The first 6 rows are patterns. Each new row is the sum of 2 different patterns, raised or lowered, with some noise. Before adding, each is slid sideways (what falls off one end comes back at the other), maybe read backwards, and multiplied by a number that may be negative. Names go in the order of the patterns.
Known rows, each followed by the names of its patterns:
-0.45  +0.24  +0.56  -0.13  -4.05  -1.01  -2.25  -0.18  +1.95  -0.63  -1.33  -3.38  +0.64  +3.79  +0.05  -0.90  -3.52  +0.35  +4.05  -1.39  +2.59  -1.43  +0.17  -0.79  +0.21  -0.21  +0.17  -1.69  +0.39
Z759
+3.19  -0.30  +1.41  +1.59  -2.05  -0.20  -1.25  +1.26  -0.78  +1.56  -3.40  +2.13  +1.10  +2.57  -1.67  -1.08  -4.39  -2.26  -1.64  +0.39  +1.93  -0.65  -1.21  -2.88  +1.75  -3.29  +2.18  +0.15  +0.13
Z585
-1.58  +0.79  +0.52  -2.09  +3.67  +1.39  -0.33  +0.95  +0.06  -3.91  +0.44  -0.65  -0.90  -1.07  -3.16  +1.34  +0.02  -0.99  +1.45  -1.15  -2.78  -1.39  -0.55  +1.11  +4.86  -1.14  -1.26  -0.35  -1.39
Z527
+0.69  +0.39  +0.58  +0.80  -0.59  -2.86  -2.72  -1.55  -0.56  +3.45  +1.30  -0.97  -0.96  -1.66  -0.14  +1.07  +1.41  -1.88  +3.20  -3.94  -1.03  -0.21  +0.09  -1.60  +2.63  +2.28  +1.34  +0.66  +0.26
Z965
+1.90  +1.15  +0.43  -0.39  -1.22  +1.96  -1.33  -2.15  -1.79  -0.63  -0.21  -0.07  -1.80  +2.17  +2.05  -0.32  +1.14  +1.00  -0.68  +1.57  -0.52  +2.92  +2.41  -2.49  +0.17  -1.00  +1.16  +0.20  +1.71
Z536
+1.25  +0.77  +0.58  -3.18  -0.84  -1.30  -1.12  +2.68  -1.18  +2.81  -1.96  -0.36  +0.11  -0.26  +1.38  +1.27  -1.39  -2.25  +0.75  -1.29  -0.06  +0.72  -0.13  +0.66  +0.09  -2.97  +0.78  +0.15  +1.61
Z376

New rows, each followed by the names of its patterns:
+1.75  -4.06  -0.96  -4.38  -2.96  +0.19  -1.45  -2.52  -1.98  -2.03  -2.53  -2.33  -2.40  -5.68  -2.20  -2.83  -3.06  +1.26  -0.52  -1.50  -4.35  -0.77  +2.19  -0.19  -4.00  -6.43  -0.98  +1.72  -3.61
Z759 Z536
+0.80  -1.49  +2.85  +0.79  -2.69  +0.61  -1.59  -2.13  -0.56  -0.66  -3.00  +0.14  -1.73  -0.42  -0.69  +1.09  -2.92  -0.89  -0.87  -2.30  -1.43  -2.74  -2.44  -0.99  +0.23  -2.08  +1.90  +0.28  -2.76
Z536 Z376
-4.44  -0.07  -5.58  -0.36  -2.98  +2.43  -1.92  -3.91  -4.08  -7.89  -2.05  -2.32  +1.88  +0.79  +0.52  -4.07  -2.41  -2.17  +0.22  -2.61  -1.03  -3.34  -1.07  +0.42  -3.44  +0.40  -0.47  -0.25  +0.31
Z585 Z376
-1.77  -0.08  +0.20  -0.95  -1.28  -1.37  -0.17  -1.46  +0.09  +1.16  +1.33  +4.75  -3.28  -0.85  +0.60  -1.08  -0.50  +0.77  -0.59  -0.90  +1.26  +0.12  +0.93  +2.14  +0.04  -2.95  +0.11  -2.08  +1.76
Z527 Z376
-2.27  -1.50  -4.86  -3.95  -5.15  -2.91  -3.08  -2.96  -3.66  -2.85  -4.55  +0.00  -1.94  +2.73  -1.34  -5.39  -5.81  -3.46  +1.16  -1.45  -4.58  -3.74  -3.97  -2.01  -1.61  -6.80  -0.94  -5.54  -2.70
Z759 Z965
+2.31  +2.52  +2.60  +1.93  +1.70  +2.72  +3.23  +2.92  +1.25  +1.58  +0.10  -0.35  -0.27  +0.38  +5.72  +1.61  +2.61  +3.08  +0.55  +4.27  +0.82  +3.56  +3.06  +0.94  +2.22  -1.10  +2.54  +5.09  +3.30
Z536 Z376
-5.68  +1.20  -1.63  -2.96  -2.50  -2.96  -4.90  -5.06  -3.77  -4.03  -2.83  -4.68  -0.92  -4.51  +0.06  -2.01  -3.47  -1.12  -1.43  +1.06  -5.22  -6.89  -3.14  -2.58  +0.44  -2.70  -5.71  -4.95  -4.66
Z759 Z965
-1.63  -0.19  -4.95  -1.36  -3.62  -2.71  +0.98  -2.93  -1.12  -0.24  -5.49  -2.79  -3.49  -1.55  -2.50  -3.22  -4.72  +0.04  -1.67  +0.55  -1.26  -4.16  -5.18  -3.38  -4.29  -2.61  -0.93  -3.38  -3.66
Z585 Z527
-2.16  -2.21  +0.38  +1.19  +3.72  +1.14  -1.48  -3.03  +0.17  +1.81  +3.97  +2.46  +2.63  +0.63  -1.45  -1.37  -0.34  -0.15  -0.07  +0.53  -4.54  -1.24  -0.41  +1.05  +1.53  +2.05  +6.86  -3.40  +1.55
Z965 Z376
+1.28  +3.97  -0.38  +6.62  +3.17  -0.23  +3.45  +2.23  +3.48  +2.30  +0.17  +2.94  +6.16  +3.49  +1.76  +1.16  +1.28  -1.10  +3.46  +3.71  +1.54  +5.40  +4.22  +1.49  +3.84  +2.87  +0.16  +2.81  +2.65
Z759 Z527
-2.74  -0.75  -2.44  -1.90  -0.29  -0.08  -3.77  -1.78  -3.24  -0.28  -4.30  -0.18  -2.70  -3.26  -3.49  -2.16  +1.56  -0.38  -3.13  -1.41  -2.13  +0.68  -2.75  -3.58  -4.64  -3.27  +0.42  -1.80  -0.53
Z759 Z536
+2.68  +1.18  +3.92  -0.19  +0.40  +3.61  -0.20  +5.06  +1.67  +2.32  +3.37  -0.89  +2.99  +0.44  +0.53  +1.48  +3.10  +1.54  +0.47  +2.47  -1.01  +2.44  +0.51  +2.38  +2.92  +4.28  +1.23  +2.63  -1.24
Z759 Z585
+2.84  -0.36  +6.16  +0.16  +1.93  +2.18  +1.72  +3.62  +3.57  +2.69  +2.94  +1.35  -0.60  +3.90  +1.70  +1.53  +3.57  +2.51  +0.35  +1.07  +1.76  -2.01  +3.34  +3.06  +2.49  +3.26  +1.65  +0.68  +3.22
Z527 Z965
-4.24  -0.55  -1.26  -0.50  +0.08  -0.58  +2.62  -2.44  -3.88  -0.29  -1.08  -2.73  -0.89  -1.88  -2.19  -1.04  -2.37  +0.05  -1.12  +1.55  -3.22  -4.56  -2.71  -4.71  -1.57  -2.73  -0.59  -0.21  -4.04
Z965 Z536
-1.73  +2.72  +4.22  +1.53  +3.89  -0.42  +4.59  +0.03  +0.55  +3.41  +3.68  -1.45  +3.13  +2.58  +1.66  +0.22  -0.46  +0.57  +3.63  +0.72  +1.53  +1.51  +0.81  +1.47  +2.13  +1.19  +4.64  +1.36  +1.00
Z965 Z536
+1.40  +0.85  +4.17  +5.31  +0.67  +1.28  +0.13  +3.04  -1.34  +2.35  +1.52  +3.82  +3.68  +1.83  +3.49  +4.24  +2.20  +3.52  +1.59  +4.12  +0.98  +3.55  -1.85  +5.49  +5.19  +3.82  +2.24  +1.04  -0.12
Z585 Z536
-1.71  -3.34  -5.28  -5.14  -2.24  -3.13  +1.07  -2.05  -1.91  -5.04  -1.60  -3.52  -0.96  -3.64  -2.83  -4.17  -1.51  -2.19  -2.18  -2.58  -1.98  -5.16  -1.82  -2.55  -1.20  -4.48  -5.72  -3.69  +0.20
Z759 Z585
-3.55  -4.30  -2.47  +1.06  -2.22  -0.56  -0.87  +0.78  -3.83  -0.76  -2.72  -0.20  -2.03  -0.51  -1.91  -1.87  -3.08  -4.37  +1.14  +0.09  +1.13  +1.30  -3.11  -1.29  -3.97  -0.49  -1.82  -1.89  -1.82
Z965 Z376
-1.94  -2.50  -1.23  -0.43  -5.85  -0.72  -5.66  -4.45  -1.11  -0.31  -2.26  -1.89  -3.70  -6.54  +0.42  -2.90  +1.70  -2.03  -3.54  -3.89  -6.13  -2.24  -2.29  -1.48  -1.39  -3.13  -3.09  -7.13  -1.60
Z965 Z376
-2.26  +2.29  -1.41  +3.30  +2.66  +3.84  +2.49  -0.90  +1.11  -0.58  +0.61  +0.68  +0.02  +4.31  +0.14  -0.42  +2.90  +1.09  +1.69  +3.13  +2.20  +4.97  +3.63  -0.94  +1.17  +2.09  +1.04  +1.14  +1.88
Z536 Z376
+0.68  +4.56  +1.33  +0.66  -0.80  -1.51  +1.93  +2.76  +2.20  +5.64  +3.76  +0.70  +2.15  +2.31  +0.42  +2.68  +0.72  +3.20  +1.93  -2.47  +3.09  +0.77  +2.78  +2.64  +6.02  +0.85  +4.04  +0.91  +0.56
Z965 Z536
-2.11  +4.49  -1.02  -0.60  -2.39  -0.60  +2.94  -2.02  +1.29  -0.73  -3.33  -0.71  +1.15  -0.72  +0.12  -2.79  -6.00  -0.79  +0.06  -1.46  +0.81  -2.29  -1.31  -5.17  +0.16  -2.33  -2.21  -1.34  -5.51
Z759 Z527
-2.11  -3.26  -4.57  -6.08  -6.91  -2.67  -3.10  -3.69  -1.03  +0.82  -4.11  -3.08  -6.84  -3.45  -4.00  -0.71  -2.75  -2.90  -3.85  -7.96  -3.99  +0.11  -0.13  +0.09  -1.73  -2.25  -1.78  -2.23  -5.21
Z965 Z536
-0.29  +1.19  -0.84  -2.07  -2.03  -1.74  -0.17  -2.19  +0.67  -2.63  -1.15  -0.81  +0.22  -3.09  -3.37  -5.95  -3.70  -1.52  -1.98  -0.45  -1.66  -1.56  -2.47  +0.79  -3.66  +0.68  -1.99  -1.41  -0.70
Z585 Z536
+1.24  -2.38  -3.04  -4.12  +0.99  -2.98  +2.76  -1.73  +0.88  +4.55  +0.98  +1.58  +1.44  -2.15  +1.08  -3.30  -0.83  -0.67  +0.18  -4.28  +2.29  -0.51  +2.46  -4.30  -3.33  -2.29  -2.53  -0.96  -0.91
Z585 Z536
-1.86  -0.60  -1.60  -4.12  -1.32  -2.11  -1.34  +0.33  -1.18  +0.99  -0.84  -4.32  -1.12  -1.17  -2.35  -0.81  -1.38  -1.34  +0.97  -0.36  -4.38  +1.59  -1.30  -1.96  -0.75  +0.44  -4.53  -0.43  -1.30
Z527 Z965
+0.76  +0.70  +6.36  +1.21  -2.93  -0.45  -1.37  -1.99  -1.10  -1.66  -3.21  +5.24  -0.09  -0.69  +1.45  +1.14  -1.50  +2.01  -0.46  +0.49  -1.88  -2.56  -1.19  +2.36  +2.08  +0.80  +0.70  -3.14  -0.24
Z527 Z536
-2.75  +0.81  +0.07  +0.57  +3.28  +1.69  +0.19  +3.00  +1.34  +2.22  +0.47  +1.83  +0.54  +3.35  -3.12  +0.57  +1.83  +1.66  -1.01  +0.69  -3.37  -0.20  -2.63  -0.80  +4.31  +0.30  +1.10  -2.00  +2.00
Z585 Z536
-1.55  +0.02  +0.21  -2.44  -1.59  -0.19  -2.06  -2.62  -3.33  -1.91  +0.15  -1.35  -3.67  +0.08  -3.45  -0.21  +2.79  -0.50  -0.57  -5.09  -1.70  -0.79  +1.71  +1.50  -3.31  +0.06  -0.27  +0.28  +2.68
Z759 Z536
